There are 5 ways to turn a row about zero (a turn may also mirror it). The second row of each pair is the first, turned, with some noise. The first 45 pairs use one turn. New pairs use 3 turns, one after the other, and a turn may come again.
In the rows, zero is written as 128.
Known pairs, each followed by its turns in order:
[123  86 149 112 130 136 163 155]
[105 149 142 111 107 144 172 151]
N

[106 143 121 165 122 137 109 108]
[154 124 138 117 157 148 154 126]
F

[166 166 123 123  90 141 160 122]
[147 172  82 162 120 123 133 147]
V

[100 132 106 108 115  97 129 116]
[121 128 129 134 113 127  83 107]
P

[177 109 102 135 124 107 123  76]
[111  92  99 125 112 168  93  92]
N

[159 133  78 180 156 158  80 146]
[150 131 169 189 119 148  63 126]
N

[128 156 149 102 166  97 117  81]
[190 141 152 108 143 106 141 154]
X

[110 135 139 163 164 141 100 156]
[154 150 125  87 169 117 142 129]
P

[113 149 138 151 190 170 124 124]
[ 89 137 147 129 149  90  84  96]
V

[123  77 141 116 104 165 135 127]
[ 93 154 148 121 137  90 141 156]
F

[ 99  62 134 162 116 108 123 121]
[ 64 162 103 157 112 131 135 126]
N

[140 101 154 140  77 111 101 127]
[156 126 156 152 114 158 167 129]
V

[126 165 131 161 138 160 144 115]
[144  93 144 144 110  91 120 138]
N

[167 133 140 131 128 126 119 106]
[117 128 136 165 107 121 135 142]
V

[189 155 105 145 154 111  91 109]
[144 157 164 148  97 121 190 143]
X

[ 77 100 109 106 122 140  58 130]
[119  80 135 106 127 173 135  64]
V

[109 147  40 131 117 125 101 164]
[ 94  71 167 172 137 117 163  86]
X

[126 131 131 163 154 100 118 102]
[145 120 136 112 158 149 113  95]
F

[ 90 150 139  95 150 108 110 103]
[163 129  81 133 159 118 152 123]
N

[ 87 132 147 148 187  69 145 108]
[102 110 156 114 198  99  83 108]
P

[194 137 133 153 190 158 117 112]
[180 103 144 150  60 155 102 114]
N

[107 119 133 156 192 124 128 129]
[139 116 151  71 123 141 108 102]
F

[140 100 139  96 136 146 108 133]
[ 85 124 111 109 126 109 127 137]
F

[ 95 132 122 188 160 137 140 144]
[126 137 130 176 104  96 114 171]
N

[ 77 116 164  83 105 133 139 141]
[126 132 135 137  99  83 138  69]
P

[ 56 143 138 142 186 155  54 140]
[119  73 140  38 130 181 165 145]
F

[129 134 147 166 127 110 135  89]
[106 116 165 110 136 113 116 159]
P

[103 171 106 121 146 147 125 132]
[153 116 134  96 131 160 120  97]
P

[110 201 113 110 131  71  59 138]
[ 94 157 124  78  41 169 122 102]
V

[127 140 135 169  60  99 130 112]
[156 143 145 185 177 148 131 146]
F

[132 129 146 136 142 128 100 122]
[139 132 130 132 105 114 126 149]
X

[148 118 146 106 141 158 150  79]
[145 166 111  76 125 119 133 116]
X

[115 147  96 117  90 131 123 147]
[125 104 147 151 131 144 123  85]
X

[130 148 122 167 151 125 146 128]
[171 139 136 112 126 141 117 110]
F

[140 155 128 180 115 151 120 120]
[129 160 104 174 105 117 139 114]
X

[147 129 161 126 180 118 183 147]
[127 161 141 110  80 135  73  99]
F

[147  67 136 191 176  99 153 156]
[ 62 147  97 135 149 125 152 203]
X

[116 158 132 147 143 188 139  87]
[132 140 116 165 139  89  83  85]
V

[176 117 109  98 134 139 175 180]
[ 98 111 113  96 130 193 172 118]
X

[132 144  96 121 184 141  70 151]
[183 161 118 121 175 172 122 118]
P

[142 114  94 163 142  83 126  82]
[140  96 145 140  93 142  81 173]
V

[131 133  57 119 173 134 106  92]
[127 153 144 131 151 207  91 118]
P

[152  78 156 138  96 135 166 161]
[ 76 151 159  94  88 137 145 133]
N

[117 154  94  90 101 156 113 122]
[155 134 128 130  79 163 116 102]
P

[122 133 134 149 146 120 122 112]
[127 126 150 130 115 118 104 126]
V

New pairs, each followed by its turns in order:
[104 102 177 187 150  84 120 105]
[187 155 172 117 159 153 118  79]
V N X

[114 128 164 118 143  99 119 118]
[126 112 130 149 153 156 128 103]
N P V

[102 157 102  99 111  92 185 102]
[ 77 135 130 174  93 116 155  89]
V P X

[158 119 108 142 181 153 153 103]
[142  86 128 155 139 156 158 170]
N F X

[123 162 152 113 144 142 147 171]
[137 111 184 129 135 146 119 101]
V V X

[ 42  57 118 102  74 110 117 135]
[179 209  68  76 108 147 116 141]
F N V

[135 113 119 126 120 104 129 105]
[149 111 123 153 131 134 115 128]
P P P

[111 121 101 152 154 181 143 161]
[150  98 146 142 121  73 100 104]
X P X

[ 95 109  88 166  90 135  95 146]
[171 127 159 186 133 104 140 147]
V N V

[169 155  82 100 126 159 100 177]
[ 98  53 105 125 148  92 154 142]
P X N

[101 179 123 107 112  82 110 201]
[144 136 109  99  64 187 176 151]
V N N

[113 141 122 103 120 160 144 146]
[153 138 145 138 129 151 118  97]
P F F

[161 102 107 171 152 100  80 133]
[183 149 154 159  89 154 124 150]
N X V

[123 136  95 121 177 134 104  64]
[106  98 100  97 153 107 137 192]
V F X

[147  73 113 191 171 113 129  81]
[147 127 147 215 166 152 167 108]
X F V

[100 197 160 181 167 175 108 122]
[146  97  73  46 174 141 120 118]
N F F

[100 135  98 119  54 139 109  97]
[157  86 123 156  85 152  79 154]
X N V

[ 79 159  27 134 138 147 138 117]
[ 54 119 187 134 180 131 171 158]
P N P

[122 111 129  80 114 132  79 150]
[ 87  94 119 116  87 158 116 137]
P P X

[ 97 123 141  73 150 174 107 136]
[ 79 153 174  99 139 129  98 123]
P N X

[147 139 104 134 129 163 111 164]
[161 152 104 146 155 133 104 144]
N V X

[ 79  72 131 161 128 113 104 120]
[142 139 158  86 195 132 131 116]
V X N

[139  73 128 121 113  82 101 123]
[ 88 137 119  91  81 132 162 127]
P F X

[109 145 117 173 126 117  83  76]
[158 140 116 173 184 145 152 145]
F N V

[151 161  96 107 164 170 107  84]
[ 81  92 137 142 106  71 154 132]
X N F

[152 107 118 126 147 157 169 174]
[125 101 136  96 171 125 132 179]
V X V

[141 171 143 103 133 129 142 123]
[ 98 139 125 121 136 128 147 172]
V F P

[126 137 166 172 103  59 147 140]
[156 190  94  98 119 103  93 151]
V V V

[103 149 123  88 175 174 138 117]
[193 114 140 136 128 124  86 152]
N F P

[155 100 129 132 138 140  96 127]
[146 146 129 108 116 124 137 167]
V V X

[ 89 131 168 181 110 101 104 104]
[ 92 107 117  99  97  74  93 149]
V V N

[ 56 127 124 127 134 118 161 104]
[153 100 124 106  95 139 123 191]
N N F

[135 129  97 148 170 134 101 124]
[149  98 129 110 165 157 129 144]
F V V

[ 62 157  97 130 109 111  74 207]
[122 144 218 174  90 106  88  82]
P P N

[100 146 154 140 119 158  92 120]
[104  78 115 137 120 140 153 140]
F P N

[180 106 136 154  98 121 142 119]
[116 133 139 187  93 129 145 123]
X P P

[138 102 146  97 124 198 168 128]
[136  92  90 126 182 144 162 169]
V X X

[117 101 113 133 126 131 198 131]
[103 115 145 148 120 103  84  84]
X X F

[123 162 158 108 207 203  96 114]
[ 50 117 137 206 119  84 109  99]
X P X

[165 138 120 108 151 129 159 189]
[112 153 141 158 100 159  97 177]
F F N

[133 126  69 151 134 185  79 124]
[ 77 121 128 156  78 148 182 152]
P P P

[167 119 134 164 101 124 151 145]
[114 142 121 180 121 134 161 144]
P X N

[192 135 143 168 172  96 159 155]
[134 147 212 123 123  81 114 150]
P N N

[ 92 135 206 187 123  96 132 132]
[143 108 100 178  98  69 138  67]
V F X

[123  95 106 183 131 176 108 123]
[ 84 124 126 159 176 120 115  83]
F F N

[132 183 155 169  97 117  99 124]
[116 162 116 124 119 179  81 157]
N X F

[100 122 132 137 161 176 160 162]
[129  70 116 148 150  92  96 117]
P V F

[150 111  72 117 184 107 163 157]
[183 135 100  85 127  92 114 180]
F P P

[134 146 137 129 124 110 124 146]
[139 110 138 134 123 144 142 131]
X F X

[160  71 112 180 153 112 124 139]
[186 116 164  87 113 143 160 115]
X V X

[178 133 169  98  79 108 136 142]
[101 109 181 161 145  79 144 154]
X N P

